The rows of a group lie close to one hidden flat surface of 13 dimensions, which may be shifted away from zero. Surfaces can cross.
Known rows, each followed by its group:
5 -44 -92 213 198 -34 -196 -65 138 -45 37 -151 -205 -83 -10 194 -63 -122 160 -18 -55 387 -312 -159 -218 -> q230
-110 -68 -311 -105 193 80 236 14 69 12 -1 -26 107 138 3 -129 107 123 -245 129 134 -187 79 -31 -78 -> q39
-85 56 76 -166 122 89 298 -52 220 -35 -117 116 -83 -107 -251 -228 -306 -262 113 113 -97 -164 -54 -69 -159 -> q230
-60 -96 52 -179 80 25 188 -325 -152 -67 392 187 87 71 -2 -83 22 -80 62 -55 3 -156 252 -36 7 -> q444
-140 102 -88 134 -6 -59 19 -89 83 -152 107 8 -273 115 -41 -107 59 -178 184 -331 -17 -20 -25 -214 103 -> q444
-59 -21 143 207 36 -7 -221 67 23 -7 -38 -144 -490 -16 107 36 -206 -182 -10 -66 156 211 -132 140 -80 -> q38
50 24 -355 -10 340 52 345 -200 -42 -102 -38 -17 5 105 42 -243 -116 58 -87 -74 -55 2 157 -358 276 -> q39
5 -85 22 -57 -33 11 70 -158 -5 109 210 268 356 -29 75 129 -40 102 -230 343 89 64 137 -80 -283 -> q230
-241 -31 96 53 -17 -58 -5 20 98 -109 239 49 236 -72 -116 22 177 -97 -21 158 -62 307 -227 -167 -200 -> q39
167 -88 -70 -84 4 84 47 121 8 66 -132 -231 59 -152 160 -127 165 86 6 147 -15 -10 -78 190 12 -> q39
117 24 -342 128 171 53 148 -177 35 -151 186 -87 32 37 -105 17 -8 -21 51 145 51 -66 119 -259 49 -> q39
-59 -181 50 -46 -73 -284 41 119 43 4 6 111 -48 49 -38 -165 -15 217 -301 -78 99 318 -28 -237 168 -> q230
171 -2 129 -131 -62 -125 66 279 202 4 -351 205 90 -14 -312 -33 112 146 11 9 12 -110 30 -225 49 -> q444
-33 187 168 -146 -25 70 -14 -86 49 -17 -58 183 108 -21 -325 9 -244 -108 196 -169 -118 -82 202 -147 111 -> q230
-29 -29 -292 -68 -58 -166 -189 -189 83 -102 79 -40 127 66 -158 143 34 137 201 -95 35 -151 -188 -150 51 -> q444
232 85 152 143 -211 52 -104 -66 106 100 -48 390 19 -186 19 57 -49 -17 143 -36 47 -38 331 -43 -106 -> q39
-107 313 116 -316 98 306 -1 -91 -35 139 -64 3 360 7 134 110 -130 -71 -159 255 31 47 -55 213 -117 -> q38
-161 108 -88 -57 -161 110 14 -124 -122 28 125 -220 89 -45 144 -114 -229 -63 -69 62 -66 -16 -29 220 103 -> q38
203 46 -21 178 16 60 -80 174 123 36 -149 -2 -146 -163 -167 -95 0 28 107 -222 -70 274 266 -139 170 -> q38
-147 248 -86 51 10 -10 -147 -85 77 79 -241 123 -165 136 253 72 -131 -6 -89 -180 99 -22 -217 41 -17 -> q444
-127 -44 154 -154 -249 -146 -117 81 204 -9 -123 201 115 -141 -284 -102 7 11 227 -213 -119 -88 -72 -64 -42 -> q230
-116 -48 75 213 -167 44 99 357 -82 -26 -12 -260 135 -78 -30 -138 164 -23 -105 96 -216 183 -5 0 10 -> q444
255 -318 27 -30 156 57 288 80 -212 77 20 -158 -90 -65 324 -164 185 83 -149 214 -5 -93 97 279 -28 -> q444
56 88 2 188 -195 -118 -92 83 232 -156 31 113 -156 34 -346 82 -110 -90 10 164 316 -133 89 -279 -19 -> q38
225 -55 -335 155 -120 -15 -88 55 -10 -52 -73 -526 -166 -89 188 19 -14 44 55 224 51 -76 -291 194 61 -> q230
324 -292 -4 168 17 -127 219 -20 -17 45 -72 188 -145 -117 259 -158 234 69 136 -98 -157 -84 91 -85 -81 -> q38
211 45 243 -306 51 -53 -126 -326 180 -30 169 395 107 -156 -127 109 55 -38 292 -7 119 89 8 -82 -34 -> q39
77 155 195 44 -414 39 17 82 82 43 70 119 332 -179 177 50 285 -65 0 425 13 -132 -162 262 -213 -> q39
266 298 -29 -93 -123 62 -133 -6 152 -10 -207 -20 209 -118 -160 126 12 21 232 53 -55 18 -58 -147 150 -> q38
-91 -65 -378 -140 62 -18 -108 72 221 -20 -44 -157 185 14 -148 25 273 189 40 -15 82 -75 -178 -33 -81 -> q39
113 -35 -87 263 166 45 -71 -31 66 -108 131 -158 -229 -74 -17 108 17 -137 121 112 65 241 -74 -93 -91 -> q39
204 -13 -127 -75 271 264 179 52 109 149 -28 74 113 -133 63 -134 207 116 -154 104 69 197 303 70 -50 -> q38
-242 -199 152 -234 125 34 120 53 -197 -23 183 -207 10 30 -19 -166 -87 -41 -168 66 -28 59 -3 179 36 -> q38
94 -138 143 -174 33 28 107 -231 -354 93 -29 -122 -21 -33 428 -40 -140 -58 122 -21 -267 -207 -110 288 -9 -> q38
-163 -99 186 -99 259 -10 181 -37 195 -33 131 295 91 -42 -185 -19 37 -140 -45 131 -17 248 -77 -233 -345 -> q230
70 97 117 -204 130 -20 -87 -70 -69 29 4 -11 77 -67 9 -52 -106 115 -92 -105 -24 427 -42 26 375 -> q444
102 -149 -79 4 56 -135 300 237 158 -126 -65 -30 -211 14 -186 -316 218 48 -91 38 105 -74 25 -141 173 -> q230
13 -107 220 -61 48 13 168 130 -34 74 -83 164 55 -8 46 -68 136 -3 -58 38 -85 -33 109 12 -148 -> q444
-151 140 122 36 -76 121 -139 -22 96 48 42 49 -124 -43 -17 21 -341 -165 -137 121 231 135 116 50 -128 -> q39
242 -3 61 169 136 96 88 -21 -90 -96 101 -268 -55 -106 43 128 3 -191 159 284 -143 196 -120 -80 -83 -> q38
-202 -122 30 123 -57 -7 -221 -118 -187 -49 252 50 29 116 -119 231 -48 -47 169 -170 -19 -234 195 38 -139 -> q230
-44 2 229 214 76 13 -45 14 -89 2 96 287 96 16 -171 216 166 -89 207 -246 -301 116 167 -120 -145 -> q39
23 76 -212 255 81 7 52 32 -12 -164 122 -67 120 113 -485 151 -229 21 -31 78 -37 61 292 -464 153 -> q444
216 -53 -160 182 -162 6 47 -156 -3 23 178 200 47 -82 73 -47 70 99 12 10 101 -146 414 -36 45 -> q444
192 235 -163 243 -166 145 -190 -99 37 41 -85 28 5 -24 38 239 -86 -44 179 21 52 -230 196 46 -61 -> q230
-243 183 89 -198 101 45 176 -98 -52 -25 -89 104 -63 201 96 -153 -12 -152 12 -264 -112 -132 -80 -47 85 -> q444
203 -149 -65 195 133 97 82 -112 -42 72 141 59 92 -90 66 158 -75 5 -57 280 -25 127 202 -116 -289 -> q230
-102 -113 253 100 -64 -38 -267 150 -214 86 -183 -81 -54 -23 -70 174 -266 -3 100 -226 -240 73 14 63 -54 -> q444
122 46 -64 -28 -149 -45 -271 -268 5 26 168 -52 -214 -122 349 -2 -34 5 70 -60 234 95 -168 312 127 -> q444
-9 -51 -338 161 -119 -11 -195 100 80 -4 -102 -190 -63 6 -35 34 13 136 19 -60 131 -181 47 56 8 -> q38
-190 82 174 -480 424 106 -94 0 -39 35 -179 -39 -139 181 -69 15 -181 -14 -112 -158 192 71 -86 138 124 -> q38
-19 -196 -96 42 258 83 165 314 63 129 -221 114 150 -32 -24 -170 360 232 -161 -167 -134 169 226 -104 -80 -> q38
-89 -293 122 -169 -91 -154 99 8 116 -128 328 10 1 -111 -172 -223 70 -22 -120 299 265 33 -12 -9 -67 -> q39
-147 -365 202 -302 -5 -187 92 0 -84 -134 309 14 138 -34 -267 -166 132 45 71 -12 -25 -39 -8 -1 35 -> q39
-188 139 -78 336 -24 36 19 166 -25 9 -142 -53 237 -24 214 40 274 -21 13 -81 -387 235 -292 -89 -120 -> q39
-74 9 -329 -34 -56 39 199 -244 -113 31 57 -17 134 126 336 -54 -49 62 -132 163 33 -449 -46 142 -94 -> q38
-382 440 37 -59 -191 113 -263 -122 35 11 -121 88 127 138 -69 167 -244 -174 160 -227 -54 -247 -122 96 -15 -> q230
147 183 186 -203 -150 -117 -68 189 293 33 -193 182 101 -177 -83 -168 193 144 -108 19 127 373 -183 -41 254 -> q444
256 -175 163 -221 55 67 163 15 31 -5 -22 -197 -66 -259 -110 -139 -112 -136 193 259 -94 -37 -54 150 -54 -> q230
-125 102 -236 -110 94 -31 326 -33 155 38 -66 142 183 132 168 -147 54 113 -425 274 137 14 -185 -150 -70 -> q230

New rows. What belongs after each?
1 93 1 -135 303 48 203 -212 49 12 -65 360 -72 218 34 64 -76 -55 -73 -19 114 -204 100 -176 -131 -> q444
232 5 95 70 -161 61 119 -10 -122 102 -35 151 -124 -96 184 -241 -50 49 -37 -168 -19 -96 457 116 257 -> q444
-35 239 -8 -38 -84 0 -321 -113 -35 33 -213 -117 -154 73 42 218 -386 -63 109 -148 30 -90 -189 98 108 -> q444
-454 -112 340 -124 -26 -17 -72 102 -168 -67 214 -10 124 94 -150 37 58 -144 0 -66 -87 -31 -76 138 -149 -> q230
167 -10 -137 -18 129 -12 148 -315 114 40 74 388 84 -67 64 -76 87 67 123 -181 -94 56 188 -241 -7 -> q38
83 46 74 155 12 115 -198 197 196 108 -149 22 -105 -156 68 77 109 -19 -35 87 154 258 3 104 -209 -> q38
101 42 78 -29 19 13 127 58 172 23 -28 195 -131 -41 -5 -141 35 -34 -148 119 232 48 123 -49 -15 -> q38
-101 -247 99 -18 117 -98 -88 4 -111 26 -54 -50 -319 4 191 -98 10 -8 64 -293 -35 18 -114 186 -13 -> q39
281 -189 -161 -44 -106 -86 -89 -75 -150 46 -107 1 104 9 -200 171 -293 257 71 38 31 -444 311 8 128 -> q444
9 84 30 -166 68 225 77 -318 -190 58 266 -108 248 -75 191 86 -196 -142 24 266 -106 24 10 189 -111 -> q38
-246 96 327 -99 -95 3 45 201 -89 11 -213 -101 -201 67 104 -225 18 -194 74 -307 -209 9 -165 118 94 -> q444
8 -234 190 179 -397 -227 -201 141 -66 -33 -82 110 -13 -13 -122 175 -44 24 154 23 14 -404 81 -60 -212 -> q38
-256 93 -186 -157 52 -105 39 -267 204 -138 184 122 -4 85 -79 -142 -202 -39 -140 73 298 42 -128 -258 52 -> q39
100 345 -93 181 -79 18 92 44 14 -149 -40 -63 -140 150 -122 80 109 -111 120 -43 -40 -239 -53 26 262 -> q39
103 -242 40 -249 223 -46 174 -128 -22 -22 101 26 -48 -32 7 -83 65 20 38 97 46 -63 -55 37 -51 -> q230
187 -93 -82 288 -461 -74 116 -45 -75 21 19 -54 -51 -134 307 -115 -39 -23 31 212 -57 -351 52 143 -84 -> q38
-373 -238 -186 260 45 -160 -78 84 -127 -148 163 -189 -273 230 -160 9 -34 -13 9 -317 -48 -143 -31 -32 -8 -> q39
35 9 276 -143 34 50 -31 0 10 -73 103 -193 -236 -46 42 48 -17 -264 86 262 148 43 -270 197 -129 -> q444
-77 -205 274 -333 -11 -141 105 -43 54 -144 160 -34 -314 66 -38 -126 98 -223 100 151 251 -301 -258 169 -151 -> q444
-170 48 59 -266 -14 -50 -156 -20 71 -142 116 32 257 50 -293 102 352 -1 325 -161 -40 -179 -178 -2 23 -> q230
106 -299 127 123 -133 -114 -150 293 -113 -88 -42 -399 -189 -122 -116 19 45 -17 169 62 -47 -23 -98 103 0 -> q38
-280 213 185 -261 18 -7 1 -2 16 3 -78 102 253 66 -154 -26 -141 -31 -75 -124 -139 188 -140 -135 106 -> q230
43 115 60 -285 -66 133 51 16 3 101 -190 -103 114 -130 144 -231 -182 26 -111 101 43 40 8 138 174 -> q39
1 -72 102 -240 200 -65 -41 61 185 -110 138 -1 -21 -21 -282 51 290 -22 127 22 97 194 -215 -30 -44 -> q39
232 -106 -42 16 -151 0 -160 237 205 57 -157 20 -21 -148 -127 -7 180 156 30 103 235 -113 160 73 -67 -> q38
56 102 215 -146 124 171 180 149 98 128 -151 181 105 -80 80 -129 125 -26 -183 149 29 170 66 58 -94 -> q39
144 284 -153 323 63 149 150 -136 -90 -34 -104 27 -53 25 140 -27 -223 -109 37 -85 -176 12 215 -219 215 -> q39
82 94 -147 123 77 -75 -119 -41 -52 125 -333 142 -251 104 199 -29 -274 199 -172 -359 56 41 107 6 287 -> q444
-248 32 -61 207 128 55 281 -203 22 31 247 313 -214 81 157 -265 -217 -134 -308 -129 42 203 290 -123 -56 -> q38
-46 193 101 -145 119 196 -58 43 -273 -24 -56 -185 181 145 -34 130 185 -26 176 -209 -211 -148 65 160 235 -> q230
3 46 1 -59 -217 67 -96 41 -307 140 -60 -244 412 -39 122 98 -162 169 -91 42 -269 63 54 107 150 -> q230
-71 -117 193 -44 -40 17 10 -142 -225 -54 182 -22 -184 101 -137 71 -377 -185 65 15 48 -318 265 63 -29 -> q444
274 -91 -7 -112 53 102 -72 -192 23 0 197 -98 104 -213 71 129 63 -37 190 312 103 22 -31 130 -162 -> q39
40 -181 265 67 90 64 105 82 -17 85 155 169 94 -110 51 63 111 -70 -149 286 11 200 137 25 -375 -> q230
-103 151 -157 -184 -79 -42 -176 -178 42 -103 85 60 149 151 -135 145 129 49 205 -160 99 -344 -85 7 99 -> q230
-269 -10 -271 -188 138 -1 131 -251 -253 -42 163 -74 257 298 101 50 -46 119 -140 -25 -39 -325 -14 5 87 -> q230
-50 211 -405 238 -212 -91 -277 -184 105 -66 -123 -127 -227 98 128 122 -219 -3 142 -164 119 -237 -225 -41 85 -> q38
192 194 28 85 -32 189 -125 69 56 43 -24 -21 44 -45 -126 266 110 -67 154 118 23 -106 99 182 -117 -> q39
-19 63 -153 348 -113 27 175 158 26 -101 62 -99 64 -1 -28 -73 161 -47 -93 207 -48 -9 27 -126 -14 -> q39
85 -201 -107 -98 -151 -123 -28 44 102 -94 75 -131 52 -111 -101 -50 254 70 184 121 79 -256 -154 113 -60 -> q230
88 240 168 83 253 234 62 141 -37 48 -269 -26 123 31 -112 237 -104 -148 53 91 -247 196 30 -191 -132 -> q444
112 110 244 176 26 -55 227 -121 -137 -192 297 157 -220 126 8 107 182 -268 126 127 -23 -185 -61 97 48 -> q39
-31 -14 -42 84 -140 -125 -52 44 115 -44 69 161 112 4 -239 8 39 93 -24 -38 53 43 125 -246 33 -> q230
-34 128 -248 316 -255 -52 -42 136 102 3 -231 65 -112 41 -30 -133 -69 86 -24 -243 0 -185 186 -137 173 -> q39
-151 63 -1 60 -388 -58 -359 61 -24 33 -98 -43 63 4 32 118 55 43 205 -231 -27 -301 -92 234 -28 -> q230
286 -317 -26 27 231 -86 -41 -78 71 39 -50 263 -90 -60 -9 119 230 129 234 -141 33 -75 158 -145 -206 -> q38
147 -48 -178 -167 -99 39 -35 -300 -172 171 -31 14 321 -51 192 108 -251 175 46 64 -130 -261 120 106 -27 -> q230
170 37 155 199 -216 -52 -67 194 51 -11 -79 160 -111 -62 -230 4 140 -7 195 -200 -69 -91 233 -2 112 -> q39
53 -99 -92 426 -352 -155 -30 -188 24 18 134 171 13 -158 283 28 44 -49 193 -27 -213 -37 -80 -104 -270 -> q38
-78 73 200 224 35 150 -67 32 -8 122 -63 68 -177 12 339 200 -34 -238 -82 171 58 35 -115 187 -479 -> q444
-79 -64 -402 -175 -81 161 -286 -97 18 179 -59 -151 458 -39 60 236 89 249 111 29 -18 -320 -15 237 -315 -> q39
-470 -12 151 -63 44 -68 -168 38 -218 -73 126 -11 26 264 -39 86 109 -31 -8 -344 -56 -76 -82 91 56 -> q230
-1 21 -21 -165 -218 114 -268 -50 -136 41 9 -382 257 -193 -31 65 -239 17 200 46 -134 -26 -31 207 82 -> q39
-233 -109 58 116 270 -7 -10 200 -47 -192 132 -331 -131 63 -187 36 221 -178 117 -75 -138 260 -275 -64 -55 -> q230
-42 -152 -127 -216 283 -60 234 -64 60 -99 74 150 21 161 -222 -118 88 106 -99 -12 153 -145 156 -222 83 -> q38
-179 -167 102 323 15 25 -87 -118 -147 36 182 194 226 -97 151 150 13 -75 102 -100 -318 211 86 -148 -343 -> q39
65 -80 -190 -187 -15 -84 72 -136 155 39 -20 4 100 -47 198 -46 84 114 -98 254 144 -73 -314 69 -131 -> q230
-251 -244 -41 17 -66 -185 -33 14 162 -44 166 238 128 7 -103 -63 227 96 -38 -71 57 -15 -52 -132 -237 -> q39
-56 -90 -233 182 -21 222 104 -1 -115 110 52 -74 312 -58 118 8 -103 57 -161 237 -63 -119 337 -7 -258 -> q39
145 111 69 -68 20 34 -199 -21 169 16 -122 225 108 -60 -236 189 8 34 184 -69 74 49 126 -177 -52 -> q38
-58 -268 -125 44 -2 -179 -76 194 -161 -54 11 -178 170 62 -85 -10 394 262 95 -302 -233 43 -32 -101 162 -> q230
